The rows come from 5 hidden closed curves, with some noise, and rows from the same curve form a group. Each curve winds through 10 dimensions. The rows are also pushed far along 5 directions, which tell nothing about the answers.
Known rows, each followed by its group:
[ 15  49  -9   4  22 -23  25  -8 -26  19 -26   5  -2  -8   2  -5   9  -3
 -23  23   5] -> Z754
[ -5  24  28 -10 -18   1   5  26   0  -7  47   2  12  -5 -33  37  -9  14
 -12  10  -4] -> Z633
[ 24 -21 -22   0  -3 -17 -25  -6 -11  -6 -46 -10   3  -5  18 -12  33 -15
   8  -9  11] -> Z754
[-26  11  26  20   9  12   7   7   8   0  52  20  15  12 -29  38 -33   2
 -26   1 -22] -> Z633
[ -5  11 -25 -69 -28  19  22  19 -20   0  -1  35  -8  -2  -1  30  17  11
 -14  26  25] -> Z633
[  4  25   6  27  40 -20  27 -32 -34  11  -3  10   0   3  -5  -9 -17  -8
 -19  -5 -10] -> Z865
[ -4  -5 -29  13   7   3  -1   0  -2 -21   0  -8   0  12 -14  14  -8  13
  -7 -14  16] -> Z865
[  4 -32 -11   2  -9   6 -14   3  -5 -27  -1   1  -4  -8  11   6  -7   8
  13  -9   6] -> Z382
[ -8  -4 -26   3  -3  13   4  -8  -3 -10 -12   1  -6  -2   6  -8  -6   1
  -3  -2   9] -> Z754
[ -9  38 -25 -12   0   0  38   7 -29   7 -24   8 -17 -13 -14   2  12   1
 -32  14  14] -> Z382
[  8  12  -1  16   4   1  -4  -3 -13  -8   2  15  -4   3   8  16  -7   3
  -4   0   3] -> Z382
[  5  16 -36 -46 -50   6  21  28 -42 -17  -5  21 -29  17 -19  39  21  11
 -15 -17  31] -> Z633
[  2 -18  10  54  36 -14 -26 -20  11   6  -2  -5  19 -22  30 -28   0 -31
   2  -8 -24] -> Z865
[ -3 -27   9   1 -12  27 -25  33  33  -5  36  -9  15  10 -20  -2 -29  19
  13 -22  -6] -> Z283
[ 11  32 -10 -14 -26   6 -19 -25 -16  11  -1  20  -6  23  12  11  44  10
  -8   0   8] -> Z754
[  2  16 -30 -16  12  11  26  16 -16   1  16   9  10  51 -42  -4 -32 -17
 -12 -52  10] -> Z283
[  1  -2   6   1  13  -2 -28  -7  11  11   3  24   8   5  33 -13  23  -2
  18  -7  -9] -> Z633
[ -9 -10 -14 -23  -7  -1  27  22 -27  -9  -6   3 -22  -6   0   1  -2  21
  -6  -7  14] -> Z754
[  0 -43  13 -34  -8  14 -32  21  36 -14  32 -13  23 -13  13 -23  -1  15
  27   1   0] -> Z382
[ -3  29 -28  -1  24  -4  50   5 -32  11 -18   5  -9  -2 -10  31   7  -6
 -19   8  14] -> Z633
[-25  -1  58  11  22  -6  25  10 -16  -6  44   0   2 -53 -17   8 -26  45
 -26  36 -25] -> Z754
[ -5  10  -8 -23  -5  -6  28  -3 -40   3 -19   8  -8  -6  -9  16  25   3
 -15   2  -9] -> Z865
[ -2  -5 -11 -16  10   4 -12 -12  15  16  -8  16   2  15  15 -13  14   2
  -5   8   0] -> Z382
[ 24 -21 -14   9  26  -9 -18 -14   9  16 -20  -1   1  -1  51 -51  -2 -25
  25 -14  10] -> Z382
[  9   1  -3 -27 -21  30 -41   4  24  -3  19  31  10  15  -1  17  21  14
   4  12  -3] -> Z382
[ 18   3  12  39  40 -31 -10 -25  -6  24 -13 -10   4 -12  57 -36  18 -23
  25 -13  -9] -> Z283
[  4  17  20  -3   9  13   0  22  33 -20  51   2  13   9 -63  14 -38  11
  11  -7  -7] -> Z283
[ -1 -20  29  14  -6  -3  -6   4   2 -12   7 -21   0 -29  11  -7 -14  19
  22   4  -8] -> Z283
[-15  -2  51   3  19  11 -37   6  44 -22  51   6  25 -31  -4 -36 -32  64
  12  32 -36] -> Z754
[ -8  -5 -11  16  -7  -7  -4  15  13   6 -11 -23   7  13   3  -3  -6 -15
  -5 -16  11] -> Z633
[ 28   6 -26 -10 -18   7   8  19 -20  15 -15   1 -15  20  -8  10   3 -20
  13 -36  25] -> Z382
[ -5  31  -7  31  36 -16  34 -19 -37  17 -18   1   5  -4   8  19   7 -16
 -32  13  -4] -> Z283
[ 12  17  -2   8   3 -12 -32 -23   6  -9 -10   9   4   2  42 -17  22   8
  15  10   4] -> Z382
[  0  18   9 -11  13  -5  -1 -11  17   8  12  10   4   8  -1 -13  -4   4
  -7  23  -1] -> Z382
[  5 -15 -11  -5   7 -15  30 -26 -25  20 -36  -4 -20  -8  -7   1   9 -25
 -17  11   2] -> Z382
[  0   0  -4  18 -14  -1 -26   7  21  -8  22   6   2  57 -13  -1 -18 -19
   5 -50   6] -> Z865
[ 32 -19 -12  21  15   9 -46   8  31  -4   9   3   2  23   3 -29 -12   2
  31 -38   5] -> Z865
[ -9   9  17  32   6 -32  -9   7   5  -2  -1   0   1   7  -2 -12 -13 -15
  -9 -17 -15] -> Z865
[ 10  10   3  19  -2  -7  -7 -15 -11  17  -8 -11   7  -1  27  23  27  -8
  -3  11   3] -> Z283
[ 14  44  20  58  50 -29 -14 -12  21  36 -15   0  13  19  -6 -25 -12  -3
 -10   1 -29] -> Z754
[ 11 -15  -1  24  18 -14  21   8 -10  20  -6 -26  -2  -3  -1 -24 -29 -29
  12 -39   8] -> Z382
[ 18 -15 -35 -48 -19  -7  47  40 -43  -3 -35   9 -43 -10 -21  19   5 -10
   2 -15  36] -> Z633
[  8 -42  13  12  18 -17  15   1 -14   2  -5 -20 -16 -23 -19 -14 -33  11
 -12   3  -6] -> Z283
[ -4   9  12   8  -4   6 -12 -20  13   5  -6   1  -5   0 -18  -1  12  13
  -8  14 -14] -> Z754
[ 48 -11 -45 -28 -47  23 -74   3  37 -25 -12   9   1  25  11  -3  46  -9
  53 -28  27] -> Z865
[ -3   1  12   3   1 -17   9   6 -15  -9   1  -6   8 -19 -11   4   1 -10
  -4  -2 -17] -> Z865
[-18   9   2  28   9 -23  25  -2 -30 -14  -4  -6  -4   2  -4  -5 -21  -9
 -18 -26   7] -> Z633
[ -1  -3  30 -16 -19  -6  -6  -5 -11  10   5   5   1  -2  13   5  19   2
   1   9 -15] -> Z865
[  7 -18 -14 -36 -18  -1  28  35 -25 -20   8   2 -18  -1 -25   9 -12 -10
   8 -30  24] -> Z754
[  1  -4  18 -11 -14   3 -32   2  23 -15  44  11  19   8  -6  26  -4  17
 -12  25   6] -> Z865
[ -3   7   9   0  -5 -10   5  -4 -24  -8   6   8 -11 -14  -4   9  12  24
  -7   3 -13] -> Z633
[-12  56   0  11  -4  -9  -1 -17  -5  -1  28  11  20  44   1  33   8   1
  -9 -10   8] -> Z633
[ -1  24  16  40  14  17   8   4  15  25  25  -4   6  38 -48   7 -42 -12
 -17 -26 -19] -> Z865
[ 28   6 -31  22  22   9  -1   0   5   7  15  -7   7  21 -19  -9 -19 -27
  15 -46  14] -> Z283
[ 19 -17  -9  -3  12 -12  -1  -3 -12 -13   1 -12   8   0  28 -27  -4 -20
  34 -32   9] -> Z283
[-15  29  -4 -13 -26  34  -7   1  10   9  13  11  11  12   5  14   7  14
  -8  16   0] -> Z865
[ 10  15  -5 -27 -25  -7 -24  -7  -7  -4   8  24  -3  40   5  12  24  17
  -4  -5  12] -> Z865
[ 19 -34 -18 -18  13  13  -7  17   9  -4  -6   4   1 -21  21 -25  -7 -17
  28 -11  13] -> Z633
[ 15   5 -47  -8 -11  -4  30   5 -38  22 -38   6 -31  17  -2   0   7 -17
 -23 -19  16] -> Z633
[ -6  -6  23   1  18 -16  31  -5 -22  12  -1  14  -9 -28  -6  -2 -22  -9
 -15  18 -12] -> Z633
[ 10 -11   6 -16  -2  14 -36  12  28 -21  32  26  10  -5  -6   2  -8  15
   8  11   8] -> Z865
[  8  13   8  -1 -14  -3   5 -14 -15  13  -4   7  -4   4  -5  22  15 -19
 -13   8   1] -> Z633
[  9  -9 -11  26  18   0  14  -1  -9  -4 -13 -11 -10  29 -47 -16 -47 -10
 -14 -37   2] -> Z754
[-23  26   6 -44  23  -4  70  -2 -43  25 -16  23 -12 -17 -40  29   2  23
 -62  54  -3] -> Z382
[ 20 -11 -18   1 -15   0  -5  -6 -16  24 -35  -4 -16  -4  46 -21  11 -18
   2   0  12] -> Z865
[ -6  15  13  -4  -6  -8  10 -15  -7  -8 -25  -4  -5 -28   8  -2  23   1
  15  22  -8] -> Z283
[ -7  -7  -5   5  18  -1   8   0 -11  -1   5  -7  16 -18  19 -13  -9   3
  -3  -2   3] -> Z382
[-28  58   1 -43 -17  17  10  20  -1  -4  42  19  19  55 -29  27   4  39
 -29  -1  10] -> Z754
[ -3  -3  23   9  14 -29   6 -18 -25   3  -6 -19   7  -3   8  -6   9  17
  -1  -4 -12] -> Z283
[  0 -17  -3   7  13  16 -11  14  18 -25  32  11  16 -10 -37  -6 -46  -4
 -12  -6  -6] -> Z865
[ 10  12  -9  -4   8  16  17  -1 -27   0   6  12  -2  -2 -15   6 -15  11
  -9  -6   6] -> Z283
[  8  21 -18  17   7 -18 -13  -6  -9   3 -31  -3  11  21  -5   8  25  -4
 -17 -10   6] -> Z754
[  0  -2  26 -13   2  -3  26   9 -15  13   0  14 -23 -22 -11   6 -23  16
 -18  34  -7] -> Z283
[ 29 -34  -6 -15  27 -12  30  17 -18  -3 -23  -2 -24 -37  -7 -24 -21 -19
  29 -11  10] -> Z633
[  0  22   0 -27 -17  11   2  15   3  20   8  17  -4   3  19  23  23  11
  -3  27   9] -> Z283
[-24  13   0  17  28   8   0  10  16   0  15   8  23   8  -5  -8 -26  13
 -18   3 -13] -> Z754
[  7  31 -15  21  -1 -19  -9  -6 -14  13   1  -3   9  50  19  13  10  -8
  -2 -33  14] -> Z754
[-11  -6   1 -18 -19  20  -4 -13  -1 -16   6   7  -5 -22  -4   3   7  27
  -5  24  -1] -> Z754
[  3  -8  -4   5  40 -20  27 -16 -42  20 -23  -4   3 -17  11 -16  14  -8
 -13  -6  -8] -> Z283
[  0  15   2 -25 -28   0 -12 -24  -4  24 -14   1   9  13  36  26  54  -3
  -8  33   6] -> Z633
[-21  52   0  35  35 -35  28 -31 -19  11  -4  -5  12  19  10   8  -5   4
 -33  11   0] -> Z382
[ 11 -35  11 -49 -32  30 -31   5  19   0  23  27  -4  -9  10  -2  10   8
  15  19  -4] -> Z382
[ -2   8 -10   9   2 -25  22  -9 -40  16 -37   4 -28  10  12   0  14   8
  -9 -16   4] -> Z382
[  2  12  -4 -16   7  -8  14  13  -4   1   1   2  -4   6   1   2  10   2
  12  -7   6] -> Z283
[  7  -8   7   3   0   8 -13  -4  24  14 -21  -8 -10 -19  12  -9  14  16
   7  33 -12] -> Z754

New rows. What belongs after each?
[  8  17 -23   0 -14  11 -20   7  14  -6  -5 -13  10  23 -12 -13   9  -1
  -1 -19  14] -> Z633
[  5   5   9  16  -3   0 -10  -8   0 -13  23   3   3  -5  -7  23   6   1
  10  -5 -11] -> Z633
[ -9  -6  -6  28  -7  -2 -14 -19  11  -4  -6 -16   0  10   4   6   1   4
  -8   1   5] -> Z865
[-18  28 -28  -4 -13 -11  31   7 -23   0 -10  -3 -10  40  -7  31   5  -1
 -14 -23  22] -> Z754
[  6  -3 -27   6  -4   7  -3   7 -10 -10 -17   6  -9  -7 -15  12   7  11
 -15  -2   9] -> Z754
[  8  -5   6 -42 -25  -4 -29  -6   8   4 -18  14  -1   4  31  -1  35  30
  19  27  -5] -> Z754
[-18   3  -2  19  -5  19  16   8   7   2   5 -10  -3   4 -16  10 -30   4
 -13   0   5] -> Z865
[ -2 -11 -24  25   2  -2  18  45  13  -4   7 -25  -1  34 -37  -4 -57 -31
  -6 -57  23] -> Z633
[ -4   0   4  39  15 -21 -35 -19  28  -4  -7 -21  18  18  24 -46   6 -14
  32 -39 -16] -> Z283
[ 13  12 -18  14  28  -3  10   5   0  -8   9  20  -8  23 -27  -6 -31 -13
  18 -42   2] -> Z633
[  9   8  15  30   4 -10 -15 -22  12   6   7  -8   6  11  -4  17   9 -19
  12  -5 -11] -> Z633
[-15 -32  14 -49 -16  -1  21   0 -40  -5 -17   8 -18 -51  -3 -12  25  36
 -17  27 -13] -> Z382
[ 19 -24  -6  -8  -9 -13  56  37 -42  -9  -6 -18 -30 -30 -32  17 -36 -29
  -5 -17  24] -> Z633
[  0   5  -3 -16   6  -9  12  14   4  -3  -1  -1  -6   7 -13  -6   4   2
  16 -12   2] -> Z283
[  3 -14  -6   8  -5  -2   8   5 -24  10  -3   8 -12 -15  15   3   0 -15
 -13  -5  -4] -> Z633
[ -3 -32  26  10  38 -14  32  13  -4  12   1  -4  -8 -17 -28 -42 -58 -22
 -10  -9 -24] -> Z283
[ -6  34  26   5   7   3   8  -9   2   8  13   3   8 -18  -7   2   2  13
  11  15 -13] -> Z283
[ 24 -32 -43 -45 -31  14  30  35 -29   5  -5  -3 -26  34 -24   4 -19 -25
  11 -58  36] -> Z382
[ -2   4  -3  -2  17 -13  15  -1 -10  18  -1  24 -11  14   5  -3 -10  -1
  -3 -10  -7] -> Z633
[ -8  -2  31  25  -4   0 -13  -3  22   5   9 -10   6 -10 -18   8  -6  -4
  -5  12 -20] -> Z865
[ 14   8 -22   1 -34  26 -30  -1  20   0  -2  -7  10  10  12   2   8 -10
  12  -2  10] -> Z865
[  4 -26 -22   1 -18  14  -9  15  11   4  -5   4  -5  27  -5   8  -8 -35
   0 -31  15] -> Z633
[ 13 -57  -1 -33 -25   1 -24  18   4 -11  -1   3 -16 -29  34 -17  12  14
  35  -1  -3] -> Z633
[ 11  11  -5  -1 -11 -13 -26   7  14  13 -10   9  -2  12  18   5  38  -9
  18 -11   5] -> Z633
[-15 -23   9 -24 -13  17   5  15  -1   5  26  22 -10   3 -10  -2 -21  15
  -8  -4  -9] -> Z382
[  4  27  46  12  15   4 -39   9  44  20  42  10  36   4  -5  10  -3  22
   1  30 -33] -> Z754
[-12  11 -17  34  17 -25  40  -9 -32  28 -35 -22 -13   4   2   8  -2 -13
 -29  -8   6] -> Z283
[ 15   3 -11  -5  14   3 -16  -1  13 -11   8  24  -2  10  -4  -9  -3  -2
  29 -22  -2] -> Z633
[  1   2 -18  -5   4  -1  16  -2 -14  16  -5  -7   1 -12  -2  27  18  10
 -24  22  13] -> Z283
[  7   0  -5  -5  -1   0   6   8   2   7 -15 -19  -2 -17 -12 -13   5   8
  -8  12  -2] -> Z633
[  4 -52   0 -34 -26  26 -11  29  -1 -18  17  13 -10 -44   3   3  -1  12
   8  12  -7] -> Z633
[  0  15  10  12  27 -27  16 -21 -33  22  -1  -5   7  14   5 -12   3  11
 -14 -16  -7] -> Z283
[ 26 -13  -6  -5   7   8 -14  21   8   5  10  12 -10  14 -10  -7 -26  13
   0  -9  13] -> Z865
[ -6 -10  32  -8 -20   0 -34  23  18 -21  41  -9  24  -9  15  -4  -1  15
  16  -6  -1] -> Z633
[  2  12 -29 -17 -13  -2 -20 -11   8 -10 -19   7  -7  20   9 -20  28  12
   6  -7  11] -> Z382
[ 10 -22  14  -4 -17   6 -21   5  15  -4  28  -6  12  -3  18  15   0 -13
  21  -2   1] -> Z633
[-32   9  37  10  36 -23  35  -9  -9  -6  17  -9  11 -37  -4   0 -27  29
 -26  45 -15] -> Z382
[ -6 -23  -7 -22  -7   0  14  16 -15 -10  -7  -2 -19 -16  13 -16   2  14
   9  -7  10] -> Z754
[ -9  -7  -9 -23 -12   7   2  16  -4  -9   5   3 -10   6   8  -8   6  19
   7 -13  10] -> Z754
[ 16  22   5 -10   7 -13  11  18  -9 -14  22   9  -1   9 -37  22 -24  24
  -9   3  12] -> Z865
[  2  -4   3 -36 -27  -2 -12  23  -6   8   5  10  -3  -3  27   9  30  21
   3  10   5] -> Z633
[ 16 -37 -32  10 -15   5 -22   8  13   0 -15 -22  -5  12  17 -19   0 -20
  25 -38  17] -> Z283
[ 17  10  -1  24  22  -5   8   2  -2 -15  16   0   7  -1 -27  -4 -37 -15
   4 -20   2] -> Z865
[ 15 -32 -29 -13 -23   1  -8   4 -14 -22 -36 -17 -12 -17  14 -29  13 -17
  13 -21  27] -> Z633
[ 16 -37   7 -45  -8   9 -33  23   6  -8   2  14   4 -30  25 -31  25  13
  22   6  -2] -> Z754
[ 29  -2 -42 -15  -3   2 -16  -9  -1  -7 -21  25 -15  17  14  -6  23 -20
  36 -31  19] -> Z633
[  2 -34  -9 -10 -11  11 -14  -1   3  -8  -4  14 -12  -8  21  -1   5  -1
   2   5  -1] -> Z382
[  3  -2  10 -23 -25   3   4  14 -10  -6  21   5 -13   9 -22  -2  -6   6
  -4 -13  -1] -> Z382
[ 22  23 -28   7  -4  14 -41  -8  23  -4  16  12  24  31  15 -20   7 -27
  17 -31  11] -> Z754
[ 12  -1   4   4   8  -8  -1  -2   8  14   3   3 -14   6 -27  -4  -6  13
  -9   2  -3] -> Z283
[  4 -14   9   2  17   4  13   7  13  -5  15  -6   0  -3 -52 -11 -38  -9
  -8  -5  -7] -> Z382
[ 11 -36 -35  -5 -18   6  16 -25 -32  12 -54 -14 -33  -2  23  -4  17 -10
  -7  -1  23] -> Z865
[-21 -17  12  -3   5   8   8  -1 -15  -2  12  13   1 -33  11  -7 -11  20
 -14  12 -16] -> Z382
[  7  19 -12 -48 -13   8 -16 -16  -8   6  -5  20  15  12  17   2  40  19
  -1  20  12] -> Z382
[ 24  50 -13  -7  -1 -10 -23  -9   1  13 -12  15  13   9  22   0  35  10
  -3  19   6] -> Z754
[  2   5  -3  10  -3 -14   7  14   2   8  -2 -13 -11  12   7  -3  -3  -8
   6 -17  11] -> Z382
[-12  53  23  23  17 -11   9  -1   9  32  24   2  17  10   9  -1  -8   0
 -11   8  -5] -> Z382
[  5  -1  -6  -5 -16  21 -10  -1   4   9   1   5 -10  -1  10   7  18  10
   1   8   4] -> Z754
[-15  40  -1  18   2  -5  16 -26 -21   9  -6  19  -4  22 -16  45  24  -8
 -29   5  -5] -> Z633
[ -6  40 -42 -14  -5  14 -16 -23  -1   3  -8  33   9  28  28  30  54   6
   0   7  11] -> Z633
[ -3   6  -9 -25  -8   0  30  49  -8  -3   9  12 -16   9 -46  30 -20   4
  -6 -16  16] -> Z633
[-18  14  41  -4  20   9 -10  20  41  -8  30  -3  19 -25 -24 -12 -29  59
  -6  50 -31] -> Z754
[ -4 -22   1 -17   2   5 -14  12   3 -24   5   2   6   1  -1 -19  -7  22
  13 -15  -6] -> Z283
[ 31 -45 -11  -4 -12  -1 -34  -6  12  -2 -40 -30  -6 -38  33 -51  29 -15
  31   2   4] -> Z633
[ 42 -16 -46 -16 -38  28 -39   3   1 -15  -1   7  -5  25  18   6  31 -32
  36 -45  25] -> Z633
[  2  -8   8  -4   7   4  -5   0  -1   1  25  20   3  11   1   8 -18   2
 -16   5   9] -> Z865
[-10  -6  34  26  36 -20  -9 -15   6 -26  33   4  20 -23  -7 -17 -28  12
   0   3 -19] -> Z865
[ -3  22 -18  11  -6  15 -16   6   5  -6   7  11   3  13 -20  23   9  23
 -18  -3   4] -> Z754
[-13   0 -16  32   5  -9   1 -13  -5  15 -26  -9   0  20  13 -17  -2 -23
 -23 -19   1] -> Z633
[  8  12  15  44  16 -42  -4 -38 -35  16 -28  -1 -16 -19  36 -21  31  -8
  -3  -6 -21] -> Z633
[ -4 -27 -24 -14 -11  -4  14  18   1 -21  -4 -22  -4  -1 -11   1 -18  -6
   3 -11  19] -> Z283
[-10 -13  11   1   2  -7  -7 -17   2  -7 -22 -10  -3 -43   5 -18  18  23
  -6  33 -19] -> Z633
[ -2 -36  14 -42  -4  18 -25  24  20 -13  29  31   3 -12   8  -9  -6  23
  25   2  -9] -> Z633
[-18  -9  10  26  22 -11   1   4  13  -7  11  -7  11 -17   2 -19 -30  -1
  -4  -2 -10] -> Z633
[ 34  -6 -45 -17 -23  19 -58   4  42  -5  -3  16   4  25  26   9  46 -21
  56 -25  18] -> Z633
[-16  44 -21 -40 -22   4   1  -8 -16 -27  19  30  11  24  -9  48  32  29
 -21  17  24] -> Z865
